The rows come from 5 hidden closed curves, with some noise, and rows from the same curve form a group. Each curve winds through 6 dimensions. The rows are also pushed far along 3 directions, which tell nothing about the answers.
In the rows, zero is written as 128.
Some rows, each with its group after it:
[151 117 110 127 128 122 164 132 148 133 102 139 146 127 132] -> nosud
[ 66 110 136 128  99 133 135 123 118 108 166 107 109 109 107] -> zutu
[ 70 123 134 113 144 128  90 121 120 166 107 175 110 148 134] -> zutu
[199 149 146 179 152 115 133 155 141 106 135 126 135 142 114] -> nosud
[ 48 127 116  63  97 163 151 104 117 140 137 134 147 105 118] -> zutu
[103 127 142 142  64 141 165 137 104  88 151 121  99  99 124] -> puvo
[202 133 113 153 180 135 159 119 160 148  56 137 156 176 137] -> nosud
[211 138 124 143 151 126 102 157 141 140 130 129 133 138 128] -> pater
[137 103 132  99 144 123 119 111 139 126 110 154 156 125 114] -> pater
[143  87 109 152 155 133 177 114 168 142  59 147 138 152 120] -> pater
[187 138 141 144 129 119 160 149 126  82 121 108 140 129 116] -> zozo
[101 157 107 142 118 118  98 167  95 148 152 126 107 142 135] -> nosud
[162 108 128 127 144 143 114 139 142 126 117 129 121 136 108] -> nosud
[121 141 100 147 135 112  86 134 111 163 113 103  89 157 160] -> puvo
[125 113 149 106 129 155 153 126 150 144 115 174 145 112 118] -> zutu
[127  82 162 133 119 138 174 113 144  85 117 154 154 112 100] -> zutu
[ 71 156 113  99  91 125 112 165  66 109 182 108 142 122 117] -> pater
[147 121 143 130 131 145 158 133 134 100 132 144 166 125  96] -> pater
[162 132 138 168 127 136 130 146 127 114 122 122 103 145 129] -> nosud
[112 155 140 110  80 146 125 146 107 112 186 111 112  91 123] -> puvo
[ 71 115 121 120 108 126 134 108 111 121 127 109 118 123 142] -> puvo
[107 111 138 118 172 136 163  86 180 155  80 151 153 135 127] -> zutu
[100 183 120 130 103 130  95 151  88 145 171 113  95 132 146] -> zutu
[120 133 139 120 100 156 112 147 105 131 153 142 111 114 121] -> zutu
[215 145 167 154 112 131 159 122 131  69 161 125 150 106 117] -> puvo
[205 133 107 127 174 132 123 106 147 146  93 125 152 153 133] -> zozo
[ 92 118 118  70 118 154 160 109 132 143 104 152 159 117 113] -> puvo
[174 123 137 151 164 112 124 138 165 133 122 112 124 133 121] -> zozo
[ 89 119 136 117  96 131 165 158 123 114 133 124 122 105 113] -> zozo
[105 144 100 104 127 154  81 141 115 173 145 112  99 132 133] -> zutu
[129 143 149 113  95 124 136 120 106  79 188 117 155  95 110] -> nosud
[124 137 143 129 107 145 104 143 119 135 167 138 102 113 121] -> nosud
[148 133 168 130 108 124 167 132 143  80 171 113 147  83 107] -> puvo
[111 131 125 120 127 112 143 106 127 116 137 112 155 123 135] -> zozo
[119 113 104 122 139 137  99 119 144 181 123 151 113 135 134] -> zozo
[ 86 117 106  91 133 145 148 131 118 139  98 150 163 144 113] -> pater
[190 127 158 155 113 134 135 121 122  91 159 133 137 117 123] -> puvo
[204 117 131 144 164 119 154  83 174 126  90 132 149 134 135] -> pater
[112 121 116 133 135 118 132 106 134 132 109 107 127 142 150] -> puvo
[ 80 136 114  68 109 143  98 145 101 157 145 143 130 114 125] -> pater
[ 68 127 136  99 100 150  90 137 107 150 167 149  94 104 122] -> nosud
[ 88 131 141 124 123 135 166  97 131 114 112 138 137 131 122] -> zutu
[193 138 153 163  94 115 171 109 109  50 167 118 170 111 119] -> zozo
[ 92 128  94 132 112  97 101 144  94 126 151  95 107 130 131] -> pater
[143 114 124 155 147 113 133 122 156 127 129 114 127 130 123] -> zozo
[117 118 148 141 142 139 121 116 138 134 110 160 111 141 124] -> zutu
[ 53  87  94  82 119 135 122 132 116 151 100 141 123 131 113] -> nosud
[ 44  78 143 109  97 148 160 114 136 122 118 156 122 104 116] -> puvo
[151 124 177 162  87 129 178 103 126  49 154 117 125  97 123] -> puvo
[112 133 124 120 108 159 164 147 120 131 113 144 132 131 117] -> nosud
[113 123 144 130 115 132 124 139 134 125 150 138 114 105 117] -> pater
[144 102 111 110 132 161 143 111 153 155 101 147 134 125 106] -> zozo
[132 123 120 106 162 144  90 138 152 191  97 163 121 140 133] -> pater
[ 76 149  92 102  91 122 108 133  80 140 161 108 131 122 146] -> zozo
[168 161 139 119 138 118  97 142 110 118 148 125 141 132 142] -> zozo

New rows, each followed by its group:
[ 59  90 110 101 121 141  85 143 110 153 121 153 111 135 115] -> zutu
[173 124 123 137 117 105  99 145 112 103 166 111 132 113 118] -> pater
[ 81  83 125 109 104 157 157 123 123 131 105 170 149 122 109] -> puvo
[121 100 161 121 104 142 162 107 132  79 137 135 133 104 104] -> nosud
[113 143 109 110 153 152  83 114 127 204  91 158 108 156 155] -> nosud
[177 165 121 140 143  87  68 147 121 142 149  99 105 133 168] -> pater
[141 114 140 123 132 146 151  94 139 129  84 158 119 127 130] -> puvo
[142 156 134 150 101 123 112 154 112 124 161 108  77 115 142] -> puvo
[110 153 104 116 134 126 102 155 115 168 120 123 114 144 150] -> pater
[ 63 101 112  96 106 140 109 136  91 138 121 153 132 136 121] -> zutu
[ 84 114 118 107 156 161  88 141 141 193  89 176 101 154 113] -> nosud
[ 88 137 132  91 160 121  77 130 121 165 120 156 137 143 131] -> pater
[110  98 152 126 119 129 126 125 129 100 152 142 139 112 105] -> zutu
[144  96  98 122 155 144 125 136 150 164  59 132 113 154 130] -> nosud
[ 36  99 122 101  97 157 138 123 122 139 129 133 106 112 106] -> zutu
[ 57 148 107  89 143 124  89 114 131 182 146 119 122 129 135] -> zutu
[196 138 132 188 145  89 122 117 125  89 144  85 140 147 152] -> puvo
[141 141 171 145 105 112 166 121 143  66 160 101 119  92 115] -> puvo
[151 129 172 149  71 159 185 138 117  61 163 134 134  91 104] -> zutu
[105 149 130 119 139 142 114 114 120 163 120 157 131 144 146] -> nosud
[138 144 104 136 116 114 112 136 116 141 140 107 111 130 156] -> nosud
[ 77 144 106 130  86 126 133 138  80  97 187  91 128 120 104] -> pater
[ 95 115 125 104 156 143  98 139 145 185 102 179 120 140 112] -> nosud
[202 142 123 146 133 122 140 147 127 115 135 120 164 133 142] -> zutu
[155 142 137 153 164  92  65 145 137 147 139 125 112 143 147] -> pater
[133  97 103 118 133 144 138 135 138 144  80 129 119 139 124] -> nosud
[ 99 136  98 127 154 129  92 146 128 194 100 159 110 160 141] -> nosud
[102  97 159 100 120 145 173 121 160 112 114 165 143  93  95] -> puvo
[ 70 122 133 109 101 158  96 146  98 151 144 157  97 121 119] -> zutu
[129 125 157 123 138 110 113 136 132 116 133 149 139 120 128] -> pater
[146  91 132 124 100 156 204 125 142  89  96 126 138 113 108] -> nosud
[ 64  99 129  76 137 146 129 139 142 150  96 154 123 123 105] -> zozo
[100 148 127 122 115 115 105 136 123 125 193  93 124 103 120] -> zutu
[147  97 120 135 122 130 178 133 141  97 100 121 146 126 111] -> nosud
[112 103 140 142 112 121 157 109 134  91 144 129 132 107 100] -> pater
[107 137 155 140 107 129 156 124 108  83 158 134 142 123 104] -> nosud
[165 122 149 153 154  99 161 124 164 100 106 117 139 128 125] -> puvo
[135 122 151 162  86 134 189 125 111  62 139 107 129 116 121] -> nosud
[137 120 149 127  89 155 180  97 120  87 140 120 145 103 134] -> puvo
[ 77 144 125 110  89 118 106 149  83 130 172 127 124 112 145] -> zozo
[171 136 152 128 145 124 141 127 132 104 130 135 170 133 116] -> pater
[ 67  82 147  92  93 167 143 105 120 122 124 180 140 107 107] -> puvo
[159 153 140 122 156 107 113 143 125 123 114 119 151 142 145] -> zozo
[185 131 130 158 133 100 136 142 143 118 121 118 117 120 149] -> pater
[148 123 145 142  83 143 185 104 114  71 149 109 157 108 134] -> puvo
[108 128 139 130 111 129 137 163 111 101 158 143 141 122 101] -> pater
[ 91 139 116 126 123 136 127 142 122 162 123 158 124 134 133] -> nosud
[ 57 120 104 111 122 139 125 142 112 163 104 154 118 145 121] -> nosud
[145 140 120 134 143 103  84 147 128 150 153 133 129 131 131] -> nosud
[129 181 115 134 113 104  62 176  78 146 194 115 116 130 153] -> zutu
[109 148 158 115 123 117 125 132 117 102 158 133 147 115 126] -> pater
[113 138 133 135 165 120  86 117 130 160 106 164 118 157 142] -> zutu
[149 103 122 140 122 138 179 101 136 126  87 167 159 134 136] -> zozo
[ 88  92 129 113 107 149 189 121 144 127 100 141 144 113 127] -> puvo
[ 83 128 124  98 114 167 150 108 117 149  90 163 132 138 132] -> zutu
[135 138 107 140 147 106 113 119 127 137 112  95 126 150 156] -> puvo
[114 101 118 125 139 140  80 119 117 161 122 159 123 148 130] -> puvo
[234 158 138 167 153 108 158 123 154 103 105 106 132 136 144] -> puvo
[ 58 121 109 112 112 115 102 139  99 154 134 142 119 131 143] -> zozo
[122 146 130 118 117 152 131 126 124 156 125 146 118 127 142] -> nosud
[117 118 115  94 125 169 150 119 126 136  92 141 136 135 118] -> nosud
[151 130 181 154  95 127 189 107 143  59 152 107 120  85 124] -> puvo
[145 114 155 128 120 133 182 147 151  81 119 126 139 107  99] -> zozo
[105 106 119 127 125 136 159 134 141 136 104 127 133 125 133] -> puvo
[ 88  83 126 121 143 152 153 104 162 153  82 146 120 135 113] -> zutu
[115 144 115 136  64 116 133 158  91  98 191  87 108  95 138] -> nosud
[168 153 112 148 127 126  89 122 104 140 135 110 102 146 160] -> puvo
[160  85 147 121 118 153 182 130 157  96 103 146 139 105  94] -> nosud
[ 43 126 116  83 106 131 103 136  99 165 133 160 123 119 143] -> zozo
[101 126  93  72 136 125  85 136 105 168 114 137 138 134 139] -> pater
[161 135 141 153 151 146 122 141 140 138 106 151 119 155 119] -> nosud
[196 124 121 150 156 101 115 110 152 132 110 112 121 133 147] -> pater
